The rows are grouped in 3 different ways at once. Each group adds its own fixed numbers to the row, and there is some noise. The rows also spread widely along 10 directions, which tell nothing about the answers.
Some rows, each with its group in each grouping after it:
[  7.5 -20.1   5.7  -7.6   8.5   4.1 -10.6  -6.4  33.6   8.4 -15.7   2.3
 -15.2 -10.1  -2.0 -23.1  13.0   1.1  15.7  -1.3 -18.2   8.0 -16.2 -16.9
  -8.1   2.8   8.4   9.9  -0.8  -6.6   3.0  -9.6  -0.9]
q_446 q_150 (3)
[ 22.1 -22.7  20.7 -10.4  18.4  -8.7  -9.0  -6.1  -6.8  11.0  -3.2 -20.6
 -43.1   6.8  12.3  13.1  17.2 -29.2  19.7  13.9  14.5  28.5 -34.5 -12.5
 -42.9  17.4  14.6 -23.0 -30.7 -13.0 -24.4  31.2  13.9]
q_83 q_184 (4)
[  2.4   5.0  24.2  12.3  -8.2 -28.3 -10.5  -0.9   0.7  17.6 -35.7 -20.6
 -24.9 -10.1 -18.0  -6.7  16.6 -15.4   8.4 -21.1  -4.0  16.1   8.3 -27.6
 -21.2  -9.5 -13.9 -11.7  -2.0   6.7  15.1   0.8  -0.3]
q_434 q_325 (2)
[  3.5 -13.1 -10.7 -20.0  -4.8   6.4  11.4  22.5  46.0  26.3   9.0 -19.7
 -17.2  -4.6  -0.9 -28.9   9.2  24.6  -0.5  -4.5   0.6 -13.5   2.9   0.2
  12.3 -23.2   3.3  15.0  -8.8  -1.0  -2.9 -11.7  -6.2]
q_561 q_325 (0)
[  8.8 -33.1   5.5  14.5  10.5   2.9 -29.9 -29.3  18.8  17.3 -33.4  -1.3
 -25.8  -8.7   4.0 -18.6  -0.3 -22.1  17.6   2.1 -35.0  17.5 -29.5 -38.0
 -15.3  15.7  -3.9   6.1 -27.3 -19.9  11.3  -2.4  15.2]
q_446 q_654 (1)
[ 30.4 -30.7 -10.9   7.5 -52.0  15.1  24.2 -29.9  13.0  16.8 -13.7 -12.3
 -18.2   5.9  -1.6   8.4  31.5 -33.9  -3.0  10.2  34.9  -1.2 -21.8 -39.3
 -26.1 -43.7 -35.5   6.3 -17.3 -26.6 -21.0  21.6  -2.5]
q_434 q_150 (1)
[-39.2  28.0 -29.9  18.8 -11.0 -17.1  27.8  18.2  20.3  -6.3  -0.9  -3.9
  33.3   7.8  -2.0   4.8 -10.7   2.0 -29.1 -14.5  28.2  -9.0  15.8  -4.0
  -2.9 -34.0 -39.0  -7.3   7.5 -12.6 -15.6   9.6 -22.7]
q_83 q_184 (2)
[ -3.5 -22.8 -15.1   3.8  -9.5   9.5  -7.9  -8.7   7.4 -21.5   1.3  22.6
  21.1  -3.8 -14.6 -10.2 -15.8  -6.2 -18.7  -9.4   3.6   8.9  -2.9  -1.3
  -0.8  -6.3 -28.1   8.2 -19.1  -9.5  -3.2  -4.6   6.5]
q_561 q_654 (3)
[ 27.0  -7.1 -14.7   7.4 -11.0   0.5  46.3   4.4  -6.8  68.0  16.9 -47.2
  -6.5  20.3   7.8  -1.8  23.1  -7.9   3.4  -3.5  20.9 -21.9 -25.7   7.2
  17.8 -19.0 -12.1   4.3  -0.8   0.7 -26.4  -6.1   0.7]
q_121 q_150 (4)
[  4.4   6.4   5.4 -23.4  49.2 -25.0 -24.6   4.1   0.6 -73.2 -24.8   8.5
  24.8   3.0 -11.1 -19.6   1.5 -10.3  11.7 -43.8  -3.1  51.3 -18.8  26.1
 -33.1  36.5 -12.4 -51.8   6.0   1.3  27.8  -6.3   8.1]
q_121 q_654 (0)
[-14.6   3.0   8.1  10.9   9.6 -21.4 -19.3  -3.1  -4.7 -25.5 -10.2   3.0
   8.7   0.0 -11.2   5.3 -19.9 -10.6 -16.4 -10.1  -3.6  13.6  -1.1  -3.9
 -17.7   5.1 -14.8 -16.7 -12.1  -7.3   5.8  12.3   2.4]
q_446 q_184 (1)
[-11.5  -4.9   3.2   1.7  29.1  -3.2   2.0  35.1   1.5  12.4  21.9   0.8
  -2.7   9.7 -13.6   1.3  -6.9  11.5 -23.7  -0.5   2.8  -0.1   3.6  15.9
   5.3  12.2  -0.6   5.7 -16.3   4.6 -17.3  -2.6  -5.1]
q_83 q_325 (4)
[-19.5   5.4   4.9  12.9  35.9 -17.3   4.8  39.1 -17.7  11.6  19.1  -3.2
  -1.9  19.4 -18.3  12.0 -14.1  -6.7 -28.0  -5.6  13.4  12.9   1.6  25.4
  -0.7  20.8 -12.7 -14.4 -14.7  13.2 -25.2   0.7  -4.3]
q_83 q_654 (2)
[-51.7  31.0   1.3  24.7  44.8 -23.5   2.6  44.8  -9.6  23.5  15.1  -4.7
   6.3  25.6 -15.7  14.8 -25.2  -0.6 -29.5   0.9  -4.4  -2.5   7.5   9.6
   8.2  14.0  -9.2  -6.8  -2.8   5.0 -25.7  -4.1 -21.9]
q_121 q_150 (2)
[  5.1 -11.7 -11.4 -19.1   1.7  10.8  10.0  -1.6  41.3 -28.3  -5.9  16.2
  26.0 -19.4 -17.6 -39.4  16.0  32.9   4.8 -35.1   2.4  -5.3  14.8   7.5
  -6.6 -13.6  -1.9  10.3  25.1  -7.3  24.1 -31.4  -8.6]
q_83 q_325 (1)
[  8.2 -24.4 -13.5   3.8   6.2   5.9  -5.7 -20.6  14.1  -5.4 -18.1  12.4
   0.0   0.0   3.6  -3.5   3.4 -14.7  10.1   6.3  -3.5  16.8 -29.3 -23.1
 -28.2   7.0  -8.9  -0.3 -18.1 -32.4  -9.6   8.2   5.9]
q_83 q_150 (1)
[-20.8  15.8  -7.1  28.7 -16.0 -14.5  12.9 -14.3   4.2 -13.5 -21.9   8.3
  26.4  -1.6 -21.6   6.1   3.8 -14.3  -0.2 -26.7  18.9  -2.7   4.4 -25.9
 -30.7 -25.8 -31.7 -11.1  21.8 -14.8  -0.7  -5.0 -21.4]
q_83 q_150 (1)
[ -9.0  22.2  -8.5  18.7  19.0 -34.7  -4.2   1.1   2.7  -1.2 -32.6 -22.6
  13.9   2.3   5.1  -1.5  -8.8  -7.4  15.1 -28.0 -11.0  16.4 -11.5 -11.4
 -19.6   6.8 -15.3 -25.9   5.9 -14.2  14.7  -1.3  -0.7]
q_446 q_325 (1)
[  8.6 -11.9  19.3  20.1  -9.3  -4.7   7.1 -17.7 -30.4   8.9  -1.3  13.0
  12.7 -11.2 -41.2   3.0  13.5 -13.8  -8.5 -29.6  11.9   3.5   4.8   1.2
  -9.3  -3.9 -19.0  -0.1  12.0  19.9  -1.6 -23.3   2.6]
q_83 q_150 (3)
[ -8.4   7.3  17.1  13.0  -5.3 -30.8  -4.1 -13.7   6.8  20.6 -27.6 -31.8
 -18.8 -14.6  -2.1 -14.2  -3.3   0.6  31.8 -12.6 -15.7  -6.5  -1.0 -27.5
 -22.3 -11.5  13.8  -8.0   9.3 -11.1  10.7  -3.0  -1.5]
q_83 q_184 (1)
[-21.3   1.3 -22.0  32.2   9.8  19.8  26.4 -21.4 -17.8  17.3  28.7  19.7
  43.3   4.7  -1.1   6.7 -14.2   9.1  -2.8 -10.7   6.7 -34.1  -8.1   7.1
   6.1  -3.2   3.2  22.2  19.6 -17.9 -24.0 -31.2 -11.7]
q_446 q_150 (1)
[-16.1  22.5  21.0  36.2  21.0 -45.1  -9.6  26.1 -43.2  28.6   0.2 -26.9
   6.5   8.5 -26.9  13.9 -22.5  -5.0 -25.1 -28.8 -12.9   2.1  10.1  15.7
  15.1  14.7 -22.2 -13.6  -7.0  27.6   7.6  -8.4   2.3]
q_446 q_325 (4)
[-32.0  -1.0   9.6   8.1  -8.1  -0.2   4.1  10.3  11.3  15.3  21.1   6.8
  12.3 -14.6 -26.1 -31.9 -20.0  33.7 -14.2 -16.0 -13.0 -38.1  34.6  11.0
  31.4 -21.7   4.7  39.2  17.1   7.7   8.2 -38.4 -16.9]
q_434 q_654 (2)
[  6.1 -10.5   8.5  18.7 -40.9   8.1  16.9 -24.3   1.0  -0.6  -7.2  -1.5
 -12.3   5.2  -6.5  20.0  30.5 -46.9  -2.1 -16.5  48.6  -0.6  -6.0 -36.3
 -46.0 -44.2 -32.6 -12.6   1.5  -9.2 -21.7  16.7 -16.9]
q_446 q_654 (4)
[ 15.3 -24.3  16.2   6.3   1.7  -6.1 -14.5   5.2   0.4  10.6  -5.2   1.3
 -17.1   0.3 -32.9  -1.7   7.3 -14.2 -25.4  -4.8  -4.6  13.3  -6.0  -3.0
  -1.6   3.3 -26.3   0.3 -19.4  14.3   1.3   0.0   6.4]
q_446 q_150 (1)
[ 19.8 -17.5  23.1 -17.3   1.5  -8.5   9.7  20.3  18.2  20.6  11.9 -36.8
 -45.2   8.1  -0.7  -9.5   8.5  -0.9  17.9   2.7  11.9  -2.7  -9.7   6.5
 -17.9 -10.4  24.1  -7.9  -1.0  -0.8 -18.5   5.7  -2.3]
q_446 q_654 (1)
[ -5.1  -0.5  29.9  -2.3 -12.2 -25.1  -9.3   3.0  24.3   9.3 -25.3 -30.4
 -30.3  -7.5 -22.3 -24.9   3.0  -1.9  18.2 -22.0 -11.0  -4.5  11.4 -22.5
 -16.8 -22.0   3.5  -7.4  12.4   1.0  18.1  -9.3 -11.1]
q_121 q_654 (1)
[  9.3  -9.3  15.3 -14.2  11.1 -16.4  -1.6  -1.2 -15.3  -9.7  19.2 -13.8
  11.1 -10.3  -6.5 -22.5 -12.1  26.8   1.6 -14.7 -11.7  -8.5   4.4  34.1
  16.1   7.5  17.4   7.7   5.0   5.9  17.4 -15.8  10.8]
q_434 q_184 (4)
[ 17.4 -35.9  27.2 -19.6   4.2  23.7   5.1 -12.7  -7.1  11.6  30.0  -0.6
 -29.2   0.6  -1.3  -8.7  16.7  -4.8  20.0   4.9  13.1  -8.0 -12.2   5.0
 -18.8   1.8  36.2  13.3  -3.6 -10.0 -22.5  -8.2   2.0]
q_121 q_654 (4)

New rows, each followed by its group in each grouping:
[ -1.8 -16.3  12.3   3.0   8.6 -13.7 -11.1  19.5   1.0  12.3  -3.4  -4.4
 -18.3   3.4 -23.9  -7.4  -7.8  -9.4 -21.8  -3.1  -3.0  15.8   0.6   3.1
   1.2   9.0 -19.6  -1.0 -26.1  10.0  -5.9   2.9   6.3]
q_83 q_654 (2)
[ 16.7 -35.6  15.4   6.3 -39.4  20.1  -0.1 -14.5   7.1  -7.3   2.3  31.2
   0.2 -11.1 -49.8   4.8  29.5 -23.2 -47.4 -15.8  28.4   6.4  13.2 -12.1
  -5.2 -31.0 -46.9  13.4  -8.7  21.1  -6.0  -4.7  -5.8]
q_446 q_150 (3)
[ -6.4  -9.5  -6.4 -16.0   7.5   8.9   3.0  -3.5  38.6  -6.9  -6.5  -0.8
  -7.2  -0.1   3.0 -11.2  22.5  -9.0  -3.2  -3.5  13.3   9.4 -13.8 -14.4
 -19.0  -9.5  -7.4 -10.6  -7.7  -9.9  -7.4   6.0  -6.9]
q_121 q_184 (0)
[  8.2 -24.9 -15.7  32.5 -29.6   4.0  -1.1 -32.4 -28.9  22.4   4.6   7.3
  18.0   4.6   0.1  17.4 -30.6 -15.8 -19.7  14.3  -8.0 -13.3 -21.5 -15.8
  10.3 -11.1 -24.1  24.5 -31.4 -28.0 -17.6  10.3  17.0]
q_446 q_150 (1)
[  5.9  -8.7 -31.6  -3.3  -4.2  17.0  29.4  -2.6  24.9  16.5   3.6  -5.1
  12.4   0.2  16.4 -18.0  17.8  11.9   1.2  -6.3  13.8  -7.9  -8.4  -1.4
   5.2 -17.0  -8.5  17.7   0.4 -20.4 -12.1  -8.7  -5.5]
q_434 q_325 (2)
[ -2.6 -12.7  29.3  14.4  28.6 -15.0 -25.1   9.1 -34.3  -9.1   5.8  24.4
  16.3 -11.8 -60.0  -5.8 -11.7   7.2 -36.6 -34.7 -19.5  14.3  23.5  28.8
   9.1  33.7 -15.6   0.6  -4.7  34.4  23.6 -34.6  14.1]
q_83 q_325 (1)
[ -6.3 -18.2   6.0   4.8 -16.7  11.8  10.1   0.8 -28.8  10.5  50.4  15.5
  29.8   3.2 -26.3  -1.5 -29.7  26.6 -37.3   2.3   2.3 -40.0  16.0  33.4
  40.9 -14.9  -1.6  43.1  -5.4  -0.1 -13.6 -22.2  -1.1]
q_121 q_150 (4)
[ 30.5 -39.6  14.6  -3.9 -34.4 -13.9 -33.1 -30.6 -14.1  -5.1 -23.9   5.5
  -4.0 -24.2 -13.8 -22.4 -27.2   6.6   2.7   4.9 -34.8   7.7  -9.6 -11.7
   9.2  -3.1  -5.4  25.7 -31.6 -20.3  24.6   2.9  32.3]
q_83 q_150 (2)
[ 24.5 -36.7  21.6 -10.5  10.8  26.2   5.0 -25.9  -4.8 -16.8   8.2  23.6
 -13.3  -8.5 -24.0  -6.0  41.5 -21.6  16.3 -22.4  27.8  19.1  -9.4   1.5
 -46.3   9.3   6.1 -10.5  10.5   2.9 -11.7 -17.8   3.0]
q_83 q_654 (1)
[ 16.2 -13.9  16.7 -36.3  32.7 -15.5  -5.0  11.1  20.0  11.9   4.8 -33.4
 -27.5 -12.4  13.8 -37.0   0.4  33.7  40.9  -1.2 -22.9   0.7 -18.9  22.7
  -1.3  17.8  51.8  -5.2   1.0  -2.1   6.3 -12.5  15.4]
q_83 q_184 (0)
[  3.0 -12.3  -4.5 -14.2 -18.6  10.1  10.4   8.4  39.8   2.7   8.4  -6.2
  -4.2  -7.3   2.6 -21.3   6.4  21.6  -3.5  -6.4   9.0 -18.1   6.6  -6.0
   3.8 -32.5   2.9  22.3   1.2 -12.5   0.4  -4.2 -12.9]
q_446 q_325 (4)
[ 32.4  -5.1  12.2   4.0  -9.2 -15.1  20.6  10.0 -11.1  30.4   1.1 -36.8
 -18.8   7.3 -12.0   6.9  34.4 -17.8  -5.0 -24.2  26.6   8.1  -6.4   3.9
  -8.2 -13.1 -20.5 -17.2  -0.6  21.3  -6.3   2.8   2.2]
q_446 q_325 (4)
[-21.7   2.8  -2.6  -6.4   9.5   5.4  -5.7  -9.8  48.3 -25.5 -26.0  14.0
   7.5 -14.0  -5.7 -28.2  13.9  11.9  19.3 -24.9  -9.7   2.0  10.3 -26.8
 -27.6 -11.9   5.3   1.6  21.6 -24.4  20.5 -17.9 -18.9]
q_121 q_325 (1)
[ 25.5 -23.3   2.1 -13.3 -12.5   9.2  19.2 -19.4  -2.6   6.0  10.4  -8.1
 -11.1  -2.9   3.6   3.4  28.3 -14.8   9.4  -3.2  33.9   3.9 -20.3  -0.3
 -26.0 -13.3   4.9 -10.2  -7.9  -6.5 -22.5   7.5   9.4]
q_83 q_184 (0)
[-20.4   7.4   0.0  14.1   8.7 -25.4  -9.3  -2.0  -6.4 -12.5  -9.6  -6.1
  15.7  -1.1  -8.5  -4.3 -21.6   1.5 -14.5  -9.9 -11.3   3.9   2.2   0.1
  -0.8   5.5 -14.9  -6.7  -5.0 -11.0   9.2   1.6   0.6]
q_434 q_184 (1)
[-22.4 -12.5 -11.1  31.6 -13.7  16.6   2.2 -29.1  13.2  14.8 -16.5  23.1
  17.9 -12.5 -27.5  -5.7  26.5 -24.0 -34.9 -18.1   5.6  -2.8   1.4 -35.6
   2.9 -16.9 -56.1  10.5 -11.3   9.6   6.8 -17.3  -6.0]
q_434 q_184 (0)
[-12.9   5.5 -14.9  -6.6 -36.8 -15.5  12.5   4.2  23.2  -4.8   7.0 -19.6
  10.9   1.5  28.3  -4.1 -43.9  24.9  16.7  15.0  -1.0 -31.5  -4.1  -8.4
   2.4 -45.2  24.3  22.5   5.3 -46.7 -20.3  16.3 -12.6]
q_446 q_150 (3)
[ -9.1 -33.5  -1.6 -19.9 -18.4  33.2   1.8   6.0  62.1  19.1  14.0   6.3
 -38.5  -7.7  12.1 -15.3  11.9   6.4 -15.6  35.7   7.9 -15.9   0.2 -28.3
  -3.8 -33.2  10.3  35.1 -27.2 -22.1 -28.4  16.7 -11.3]
q_446 q_184 (2)
[  9.1  -6.1  -0.8  -9.3  13.0 -29.5 -25.9   3.6   1.2 -34.1 -30.9   0.9
   7.9  -2.7  -1.8 -11.8 -22.2  -4.2   2.9  -3.9 -16.6  35.7 -17.9   0.9
 -15.8  16.9 -16.1 -15.0 -23.8 -21.8  14.6  16.8  15.0]
q_83 q_150 (2)
[ -4.7 -15.4  25.7 -11.0  47.6  -1.5 -31.5  28.5   9.5   6.5  -3.1  10.3
 -29.4  -4.5 -27.6 -15.7  11.0   3.3 -13.2  -9.0 -18.9  32.2   7.0   7.4
  -7.4  35.3   1.3  -2.9 -22.8  21.9   6.4 -11.7   6.6]
q_561 q_325 (2)
[-19.3   4.4 -29.8  -4.7  -2.5 -16.8   2.3  24.4  67.6   4.9 -30.0 -24.1
  -9.0  16.6  16.1 -16.1 -16.1   1.6  -6.7  19.7 -12.3   2.5 -19.6 -34.5
  -2.6 -22.9 -23.7  -0.8 -20.2 -41.2  -6.6  28.8 -16.3]
q_121 q_150 (1)
[-11.9   4.7   6.3  17.2 -30.9  -3.2   4.5 -29.6   4.0 -25.8 -27.0   9.5
   3.9  -7.8 -10.3   2.3  19.3 -32.0  10.0 -26.0  30.6   9.2   7.2 -35.0
 -46.6 -33.0 -26.2 -11.3  13.7 -17.4   0.4   6.6 -14.9]
q_434 q_654 (2)
[  7.7   1.1  20.0  10.5  27.7 -14.7  10.4  -2.7 -43.1  13.6  16.5 -21.0
   7.0   4.0  -8.7  -6.7   4.6  -1.3  20.0 -29.9   5.4  -2.5  -9.6  29.5
  -5.8  22.1  14.5 -11.9  17.7  12.7  -2.9 -26.9   3.4]
q_434 q_654 (4)
[ -2.1  -5.6  -1.7   1.8  20.6  -3.8  -6.3   8.1  24.2  19.9 -11.0 -17.0
 -12.3  -2.2  12.6 -15.9   5.3   5.7  11.3  -5.0 -16.0   3.1 -14.5 -13.3
  -3.0   6.2   6.5   4.6  -9.8  -9.5   4.4  -2.7  -2.7]
q_446 q_325 (4)
[  9.6 -21.0 -26.3  23.2 -22.6  -9.6   2.0  -2.1 -13.4  42.1  -2.0 -13.2
  15.2   1.1  -6.6  -0.2 -31.6   2.4 -32.2   4.7 -14.8  -6.1 -14.6  -2.3
  38.5  -6.9 -37.0  21.9 -46.6  -6.7  -3.6   1.6  25.0]
q_83 q_325 (0)
[ 11.8 -14.9  17.7 -23.9  21.8  -3.2   6.0  16.4  33.5  18.1  -1.4 -25.0
 -34.1  -6.9  -6.8 -34.5  22.8  14.2  31.6 -16.2  -2.8   4.1 -10.4   5.8
 -10.4   2.4  25.4  -7.7   9.9  11.2   2.6 -21.8  -2.3]
q_83 q_654 (0)
[ -0.3 -15.4 -12.8  23.5  -0.4   8.7  11.1  -7.4 -22.9  35.0  15.1  -2.3
   7.3  11.0   2.7   5.4 -14.1 -11.0 -14.5   1.5   3.9  -7.6 -17.5   3.7
  12.4   2.7 -15.5  14.5 -18.8  -7.0 -22.6  -4.4  11.0]
q_446 q_654 (2)
[  5.5 -18.7  16.8  -3.3 -12.1 -11.6  -8.3  12.4   6.2  14.4   0.0 -10.5
 -23.5  -4.1 -10.9  -4.7 -11.4   7.4  -7.5   6.4  -6.2  -1.6   4.5  -9.0
  -0.5  -9.1   3.9  13.7 -25.9  -7.0  -2.4   7.9   2.8]
q_83 q_325 (4)
[  0.2  -9.0   3.0  15.0  16.9  -1.8   5.8   4.6 -22.4  13.7  21.3   3.2
  11.1  10.8 -16.0  10.3  -9.8  -4.4 -16.6  -4.9   3.7  -5.0  -9.9  17.3
   2.4  12.0  -5.8   3.6  -3.6  -0.3 -18.0  -9.5   0.5]
q_446 q_150 (1)
[ -2.4 -31.7  15.8  -3.4   1.1  23.7   2.7   1.4  22.6  17.0  13.7  25.1
  -7.3 -17.1 -39.0 -22.7  19.7  16.2 -15.8  -8.3  -2.7 -12.8  14.2   0.3
   8.1  -8.6   1.8  31.8   6.3  16.6  -5.5 -33.8  -8.4]
q_83 q_150 (3)
[-23.1  -1.4  12.7  15.6   1.0 -11.4 -17.0  14.3   4.7   3.8  -1.9   8.6
  -1.9  -4.4 -44.9  -0.7   2.0 -10.4 -48.4 -17.8   3.9   7.6  18.0  -4.9
   6.0  -8.3 -45.0  -6.1 -19.5  29.6   6.0  -5.3  -4.7]
q_561 q_184 (0)
